The same things were measured in two ways. Each way mixes the same 10 hidden numbers, adds some noise and spreads widely along 7 directions of its own, which tell nothing about the thing.
Some things both ways: the first way, then the second way.
14  7  3  -5  -6  2  -10  22  -13  -11  -4  -3  4  -22  -18  -39  -26  -12  -3  2  9  -10  10
-9  22  1  5  -24  -11  -1  -11  -17  -17  1  24  -1  -8  9  -10  7  9  -2  -6  -26  27

19  3  5  -4  5  14  -16  -3  0  4  -4  1  -8  -8  3  -4  -5  -14  -4  -2  4  6  4
-8  -7  11  31  15  -10  0  13  -6  -12  10  8  -12  0  -24  1  10  -12  15  1  -6  -14

-5  -1  21  -20  22  -3  7  -8  33  -15  17  -12  -6  -3  4  14  24  -8  7  -32  -5  10  -2
12  3  11  3  -8  3  15  -3  -6  -7  -11  12  17  10  0  6  26  1  -8  -9  -2  10

20  -2  1  -28  21  1  -23  2  -19  -37  -17  -7  -15  -39  -13  -19  11  -12  -14  1  1  -7  12
5  1  4  3  -19  -25  3  0  -6  -10  -1  14  1  -11  9  -5  2  -4  5  2  -2  -4

0  8  12  5  -13  19  10  -12  -4  -18  -1  -12  -8  -9  0  12  4  -8  2  1  2  -39  11
27  13  4  16  12  -2  0  -4  -22  -22  10  -6  28  0  -13  -1  18  13  -8  5  -11  7

13  2  -1  3  10  1  -11  6  6  3  6  4  -3  5  3  -2  -12  -2  0  -6  0  -5  -3
-13  5  5  -2  -4  -17  10  15  -1  -12  2  0  7  10  -2  -1  -9  -12  -2  10  -4  -20

-11  12  11  16  -16  -1  1  22  1  10  8  -15  -6  22  -2  10  -20  6  19  5  -4  -23  1
1  12  12  0  4  12  3  -7  -6  -15  4  13  15  -2  -14  13  9  3  9  -16  -11  7

21  -12  -5  -24  25  -1  -8  -8  16  -11  20  15  -3  -21  -8  -19  4  8  -5  -23  12  26  -1
15  -8  -2  24  4  -3  -1  7  -3  1  0  -2  2  6  -12  8  1  1  9  5  4  -11

-19  -6  3  -14  10  -24  -2  5  -14  -3  -22  -11  -8  -4  -6  2  -3  5  -1  -2  -6  2  -6
6  -11  6  -17  24  -20  -11  8  -7  -7  -8  -22  -9  -31  3  -11  21  -13  2  1  -8  4

10  10  10  0  4  10  -7  -19  13  1  9  9  5  -2  6  13  13  -13  6  -12  0  -7  9
-1  1  8  19  -21  -4  7  1  -5  0  -3  21  9  8  11  -5  -1  0  -7  -3  -6  -1

-15  5  5  10  -4  -15  8  12  19  -11  8  -27  -4  25  -6  22  -4  7  24  -19  9  -10  -7
-11  -9  -11  -18  -11  3  4  12  1  7  -12  -2  -12  3  -8  -11  18  -7  -11  3  9  -2

30  -17  -24  -2  13  11  -8  -20  11  16  11  42  18  -5  13  -26  -13  6  -21  -11  11  34  -18
3  -3  -2  19  3  -22  0  5  -10  -9  3  -7  -4  -8  3  -12  -8  7  1  9  -6  -3

-9  -9  -4  -8  13  -16  -2  5  -15  -16  -25  -18  -19  -2  -2  4  -8  5  -6  -7  6  -2  -13
12  0  6  1  5  -8  10  -9  -1  -13  -4  1  15  -17  7  -5  21  4  3  -15  -8  10

0  -2  -15  11  -3  4  -8  16  -2  2  9  7  -3  8  2  -12  -13  8  -9  11  9  5  -11
20  1  6  2  9  -13  -1  -4  -17  -19  7  -12  9  -11  -8  -3  12  0  3  5  -7  3

5  6  3  -12  -6  -1  2  17  -6  -12  -15  -9  10  -7  -10  -21  -2  -17  -11  -2  0  -14  16
0  -9  3  -5  -6  -1  10  0  -5  7  -6  3  -2  -3  -6  -6  13  2  -16  -2  7  -4

23  -1  -4  22  9  -1  -13  2  -9  -14  -17  -8  0  -7  -10  1  -6  -1  0  -4  8  1  -5
8  2  2  16  2  -2  5  11  2  -14  -2  0  7  14  -11  7  1  0  7  5  4  -9

-18  12  4  5  -7  -11  4  12  2  6  3  -2  1  3  -6  -4  -4  -11  0  0  6  -11  7
6  -6  2  16  -6  -8  12  3  -7  1  1  -4  9  7  11  -9  -3  -7  -10  0  -7  -6

-19  10  0  -25  -17  -4  -5  9  -19  8  4  5  -7  -11  -1  -6  13  -3  -7  30  -8  2  18
12  4  0  8  -7  3  -2  -2  -12  -11  4  7  1  -3  -10  -5  9  -8  -2  -6  -9  2

4  2  2  22  -8  14  -2  -8  -8  -6  -33  -12  16  3  -8  1  -8  -18  -3  -8  6  -30  4
7  17  2  -18  -22  5  9  -27  -10  -15  -1  13  9  -13  13  -6  5  11  -19  -14  -13  26

9  -2  3  -3  8  -9  -1  7  4  -6  16  -4  -3  -6  -6  -6  -8  2  4  -10  1  3  -3
3  0  10  27  -22  -7  18  14  2  -6  -7  19  17  13  7  4  -25  16  11  -11  4  -11

0  14  8  11  -12  3  -2  -5  -14  -9  -3  -8  3  2  4  14  2  -15  5  4  -4  -26  8
-13  16  5  -2  -11  -5  7  10  -13  -18  -4  11  13  9  -2  -8  9  -6  -3  4  -19  5

-3  9  11  3  -4  15  6  -22  16  -4  24  11  2  -5  10  12  10  -3  9  -6  0  -12  -2
14  3  0  15  -3  -12  3  -7  -1  -16  3  2  7  -11  7  -2  -11  11  -2  -1  -2  0

11  1  -6  -5  -7  17  0  -9  -5  4  5  19  4  -6  11  -5  6  -1  -14  16  -10  -5  3
-2  -1  4  6  1  -14  4  10  -11  -8  3  2  -1  -2  -12  -1  1  -1  -3  8  -4  -13

12  19  4  24  -12  15  -6  -5  14  -3  41  12  -1  6  11  13  1  4  19  4  8  4  -5
10  -4  -2  5  -4  8  -1  9  3  -10  -4  -2  0  6  -3  -5  2  -1  -9  -1  14  -2

-6  5  11  13  0  -2  2  1  13  9  -20  -17  8  4  -10  1  -9  -28  1  -18  7  -11  4
19  -12  13  13  4  -10  2  1  -19  -1  4  -8  4  -6  2  -18  23  -4  -6  -10  -1  7

-5  14  7  12  -5  -1  -2  25  21  13  4  5  24  17  -5  -25  -22  -21  0  -17  7  -9  3
9  -6  15  15  4  -2  12  -5  -4  3  -5  6  14  2  8  2  11  1  -12  -3  -5  1

-18  11  4  -5  -19  -2  4  23  1  5  42  -4  -18  10  2  -1  -13  13  13  13  6  -3  3
5  3  4  5  6  2  1  5  -11  -19  7  -8  5  -3  -9  -8  -3  1  -7  0  -3  -2

12  0  -4  -2  2  -8  -5  1  -25  -14  -25  0  3  -15  -8  -7  3  -2  -10  8  -6  -8  7
13  12  2  -19  -25  -14  1  -1  -17  -10  -12  -2  18  -6  30  -20  0  8  -35  7  -2  16

-16  -5  9  -6  16  -9  -6  -1  7  -4  -2  -13  -8  2  -3  8  -4  0  7  -21  6  -6  -8
3  7  4  -5  4  4  5  5  -4  -10  -8  4  11  4  -7  6  22  -18  11  -10  -19  4

-8  12  12  8  -11  -5  12  9  20  16  -3  -12  5  6  -9  5  -2  -15  8  2  -8  -8  10
6  5  -1  12  -17  -11  6  8  -13  -10  7  3  1  13  -5  -8  -7  0  -15  3  6  -9

Other things, the second way, with their names:
(177): -3  6  -4  -3  -2  -7  3  4  -2  -19  -7  2  6  -9  -3  -3  1  1  5  4  -14  -1
(537): -6  0  -1  1  -14  -13  1  8  -13  -3  -12  4  -5  -5  12  -20  4  -5  -8  6  -16  9
(91): -10  7  -28  -22  -9  3  1  22  7  -14  -7  -6  -2  3  -5  -19  5  -15  -14  7  2  -11
(672): 4  -7  9  17  -10  -6  9  11  -12  -7  -8  6  -2  11  -4  -9  13  -7  3  -7  -6  2
(580): 5  -1  -4  11  6  -10  1  22  -7  -11  -9  -3  12  4  -10  -4  14  -3  10  9  -9  -8
(79): -3  -8  7  26  10  -7  2  22  -16  -3  -6  1  -2  12  -24  0  21  -8  12  7  -12  -8
(308): -7  2  -6  -3  -11  7  10  12  1  -6  -7  5  -6  14  -4  -11  12  -21  -15  -6  -5  -3
(48): 23  -11  -1  -8  0  13  7  -10  1  9  0  0  12  -8  -12  9  6  7  -9  -14  17  -11
(578): -2  4  -18  -2  24  9  1  2  11  -19  9  -13  -6  -5  -29  9  4  -6  17  -3  -6  -13
(217): 21  -18  5  -5  -2  -7  12  15  -9  14  -19  -11  13  0  3  -4  16  10  -15  -3  17  -6
(626): 9  -19  4  25  4  -6  2  27  -12  5  -3  -20  -10  11  -9  -11  -3  0  0  -5  13  -12
(563): 4  5  4  -21  24  6  3  -9  -7  -20  8  -20  -1  -11  -14  1  5  -9  -17  4  -8  -1
(645): -6  0  0  7  9  1  1  0  2  0  3  2  -13  0  -15  14  1  -18  24  -14  -17  -7
(80): 12  -2  5  -2  -1  0  6  -6  -8  -13  3  -6  4  -8  3  -9  0  1  -19  1  4  0
(446): 12  0  -1  6  6  -3  -2  8  1  -8  -6  3  4  1  -16  14  6  2  2  6  6  -11
(140): 18  -13  -2  11  2  -14  -14  9  -15  1  2  -15  -3  -12  6  -22  11  3  -6  12  9  3
(192): 6  -4  -7  20  13  -1  -4  17  -4  -12  -6  -4  4  -4  -14  -5  16  2  15  0  -10  0
(371): 8  2  -7  -1  -5  13  9  10  1  -16  0  -2  5  13  -22  1  2  9  -9  0  16  -9
(673): -3  7  3  13  -1  14  3  9  1  -10  -4  16  5  5  -9  5  2  -13  7  -15  -15  -2
(663): 4  3  3  -17  0  0  11  2  -13  -6  -3  -3  7  2  -9  -5  22  -14  -10  -5  -8  -1
(531): 0  16  -5  -24  -15  9  8  -12  -5  -13  2  1  6  -3  6  -7  3  4  -16  -22  -5  19
(636): 12  -7  1  13  11  -4  4  -3  -5  -10  11  -9  3  -11  -10  -4  -4  8  -1  -1  3  -11
(533): 0  8  6  8  7  7  9  -13  5  -8  2  11  7  0  -3  13  4  -5  0  -8  -17  3
(630): -4  -6  11  16  5  -24  8  3  -4  -12  1  -2  -14  -13  3  -8  -16  -2  -9  5  -9  -11
(152): 9  13  3  7  -3  -7  -5  -8  -19  0  9  6  10  -4  10  -7  19  1  -11  -13  -17  19
(159): 3  3  0  -16  0  -8  4  -3  -6  -13  2  -14  -6  -10  2  -11  -1  -9  -17  0  -2  -1
(506): -1  3  -4  3  -1  5  11  0  4  -20  -3  -1  7  -2  5  -10  -6  -2  -3  -5  -10  1
(622): -1  -25  6  25  12  -16  -6  38  -7  14  -22  1  -10  0  -13  -6  29  -16  18  0  -3  -13
(653): 15  -20  2  -1  -4  5  16  -10  10  3  -7  -7  -11  -11  5  -5  -4  0  -9  -17  15  -5
(25): 6  -1  6  14  6  12  17  2  10  -1  -5  8  10  14  -17  22  4  -7  11  -16  -3  -13
(27): 7  20  -8  -34  -6  8  5  -10  -15  -27  0  -8  7  -10  2  -16  14  -4  -32  -8  -14  19
(156): -4  14  4  12  -9  -28  -6  -1  -13  -22  6  14  2  -13  11  -12  2  3  -10  11  -15  7
(436): -14  -2  -13  -8  -19  -16  0  3  -13  -2  9  -6  -19  0  0  -23  -13  -12  -19  20  -4  -8
(628): 13  3  9  10  -5  3  7  4  -4  -12  -8  7  9  3  -3  7  -1  8  -1  -9  3  1
(17): 10  -8  0  -10  13  3  3  -18  10  3  2  -4  -14  -20  -9  17  2  -11  16  -23  -4  -3
(641): -7  -1  -4  -13  14  -7  -4  7  -11  -3  9  -11  -14  -8  -23  -4  12  -13  -7  1  -4  -12
(698): 14  8  -2  -3  -5  9  9  12  -2  -18  -8  2  19  7  -3  -3  10  1  -14  -7  4  0
(469): 14  -6  2  7  0  4  -2  5  -13  4  -7  1  19  -8  8  -15  23  -3  -10  -2  -9  8
(664): 2  2  -5  -13  1  -7  1  -4  -9  2  -3  -6  6  -15  5  -8  2  3  -11  2  -12  4
(206): -3  3  -1  -6  0  -16  1  -3  0  -15  1  -2  -7  -13  0  -3  0  -7  3  0  -8  -3
(433): 15  6  0  11  1  -4  4  16  -12  -13  -6  -4  18  14  -3  -4  11  -5  -15  12  -6  -5
(584): 18  -18  9  17  1  -21  -4  -3  -15  10  -9  2  -9  -23  4  -7  24  7  -2  -2  -2  7
(151): 18  4  9  1  15  2  11  -7  -2  -23  0  -9  13  -8  -7  7  6  2  7  -12  -7  2
(343): 7  -11  -6  10  -3  -5  -1  5  -7  -1  2  -1  -2  -9  -7  -12  6  -2  13  -7  -1  -4
(295): 6  -19  1  11  29  -15  -6  22  -17  2  -2  -28  -10  -2  -22  -7  19  -12  -1  22  -6  -16
(14): 7  -9  9  6  -6  -9  8  0  -7  1  -3  9  4  -9  0  -5  12  -1  -1  -10  -1  -4
(267): 2  16  2  -4  -1  10  8  -5  0  -11  -1  11  15  9  -6  11  18  -7  0  -9  -13  8
(329): 14  -8  3  -8  -3  2  11  5  -3  -13  -6  -8  7  -3  0  -13  9  -2  -17  -2  9  -4
(75): -6  15  -14  -12  -8  -8  8  -14  1  -14  3  1  -9  -6  -4  2  -5  3  -4  -1  -13  3
(424): 1  1  -3  -4  14  -17  -12  9  -20  -9  2  -17  -6  -8  -6  -15  23  -14  -8  18  -14  4
(637): 4  17  0  -7  -10  2  3  -5  -10  -21  5  6  18  -1  4  -9  11  0  -9  -5  -10  11
(337): -7  6  1  14  7  -4  4  5  -1  -15  -7  5  -5  -3  -8  3  8  3  10  -4  -16  7
(525): -9  1  1  -3  -6  8  12  14  -1  -6  -11  6  2  13  -12  -1  11  -9  -1  -8  -7  -3
(197): 7  -3  6  25  -4  -4  15  2  -5  1  -6  13  10  4  -3  2  9  6  -3  -10  -9  -4
(240): -1  -3  1  9  -2  -8  2  -6  -5  -6  4  4  -17  -10  -10  -2  0  -3  3  -5  -6  -2
(171): 10  3  3  -5  9  -9  -6  -11  -7  -19  9  -6  -4  -20  0  -8  9  -6  -9  5  -4  5
(445): 1  13  -1  -6  -5  7  2  3  -6  -17  5  -1  6  1  1  -9  -11  1  -18  -10  -3  3
(558): -3  -6  7  4  6  -14  12  1  3  -1  0  -1  -3  -6  -5  8  -6  3  6  -3  -2  -12
(453): 15  -5  2  2  8  3  10  -3  0  -12  0  -10  1  -10  -2  -6  5  3  -2  -20  3  3
(395): 6  1  4  11  -2  8  12  10  1  -18  -7  -2  13  8  4  -9  -6  -8  -5  -5  -7  -3

Some of these things the first way, each followed by its name:
-9  -7  -11  -1  -3  -5  -3  -6  -15  -4  -6  3  7  7  5  4  -4  7  -3  1  3  -7  -10 : (177)
-1  5  2  6  -6  10  -14  1  -10  7  9  5  -6  -4  0  -7  -22  1  7  4  10  -9  -2 : (673)
7  12  11  3  -15  11  2  -8  -10  3  16  3  -11  -11  3  5  -6  0  7  12  -3  -13  10 : (445)
4  -1  -2  14  5  14  -6  7  4  -2  15  7  -8  1  4  -6  -11  11  -3  3  7  -3  -12 : (25)
-1  -1  0  -12  -2  -10  0  6  -1  6  -4  -2  5  1  0  -9  -10  -6  -2  -2  -5  7  -2 : (698)
16  -10  -9  -18  5  15  0  -9  2  -7  -2  11  2  -9  1  -13  1  4  -13  -3  0  -7  3 : (48)
-10  -2  -6  -28  -5  -8  4  23  -10  7  -1  10  0  -9  -2  -33  -6  -1  -21  16  -7  10  6 : (197)
12  -5  -17  11  2  10  -8  3  5  8  16  22  -4  8  11  -7  -11  17  -7  8  7  16  -16 : (433)
13  -3  -2  -8  2  -2  -8  -3  -35  -23  -15  -4  -7  -23  -5  -5  7  -3  -14  9  0  -2  7 : (525)
12  -5  -13  25  7  11  -13  -2  -1  11  15  22  -9  -4  1  -8  -17  20  -3  9  14  12  -18 : (645)
7  -9  -6  -5  4  12  5  -19  10  -1  13  20  9  -2  6  -9  -10  6  -4  -17  7  -13  -7 : (664)
5  1  -1  -23  8  -24  -3  -6  7  2  -4  3  12  -7  -10  -5  10  -10  0  -17  3  22  11 : (140)
1  -4  -13  -16  -1  -3  -5  -9  -3  -1  21  15  -4  -6  5  -5  -1  7  -4  1  9  12  -3 : (343)
1  1  -5  -2  -12  0  5  -10  -11  -4  3  9  3  -8  3  -6  -8  1  -2  6  3  -7  -1 : (578)
7  3  -4  3  0  15  -12  -22  -7  4  -10  13  1  -1  12  13  13  -4  -5  5  -1  1  1 : (171)
-4  -4  -10  -3  -10  -22  6  22  6  14  -8  -12  12  24  -8  -5  -14  2  3  -2  -1  17  -2 : (371)
-6  -11  -6  -21  -2  6  7  -31  -13  6  7  16  -16  -8  19  18  21  17  -13  13  -7  16  -6 : (27)
-17  -3  -1  -16  1  -12  -1  -15  -23  -14  10  -4  -22  -5  5  21  14  16  3  1  9  4  -2 : (506)
-3  6  16  -8  -4  -21  15  9  4  5  9  -10  3  -19  -18  -12  1  -14  1  -3  -4  13  14 : (626)
6  -12  -8  1  14  -1  -10  -8  0  -9  0  1  2  -3  -6  -8  -14  4  -1  -23  21  3  -12 : (537)
15  5  11  1  4  0  6  -10  6  9  -8  6  -5  -18  -5  -4  -7  -7  -1  -3  -5  -3  8 : (152)
-20  3  -1  6  -12  0  11  -32  -6  12  -19  15  29  4  12  24  43  -15  -17  10  -14  7  6 : (653)
-3  -7  -5  -16  7  -12  2  -22  -9  -9  0  7  -3  -5  9  16  17  8  -4  -2  -7  8  -6 : (580)
16  -7  -20  -35  1  -10  -9  -23  -27  -9  7  26  -5  -21  13  -8  6  9  -14  12  -1  22  -3 : (91)
6  5  1  9  -1  -4  -10  11  -9  -11  -13  -19  -7  3  -9  0  -20  -8  7  -8  12  -19  2 : (637)
8  -7  -8  -2  -1  3  6  -6  -6  -7  -9  11  8  -16  -4  -16  -1  3  -15  4  0  0  -2 : (75)
9  4  5  -7  5  8  -12  -6  -16  -37  -5  -16  -20  -20  -11  -4  -14  -6  7  -18  23  -38  7 : (469)
-13  -7  -3  -7  5  1  2  -12  16  28  7  29  17  -2  5  -11  6  5  -11  2  -9  20  -8 : (17)
-6  2  -1  -12  -8  14  3  -18  4  13  20  25  4  -7  14  3  24  3  -10  16  -8  16  3 : (240)
-13  9  5  -19  -15  0  8  13  3  1  21  1  1  -3  -3  -16  -6  -8  -1  3  2  -11  14 : (636)
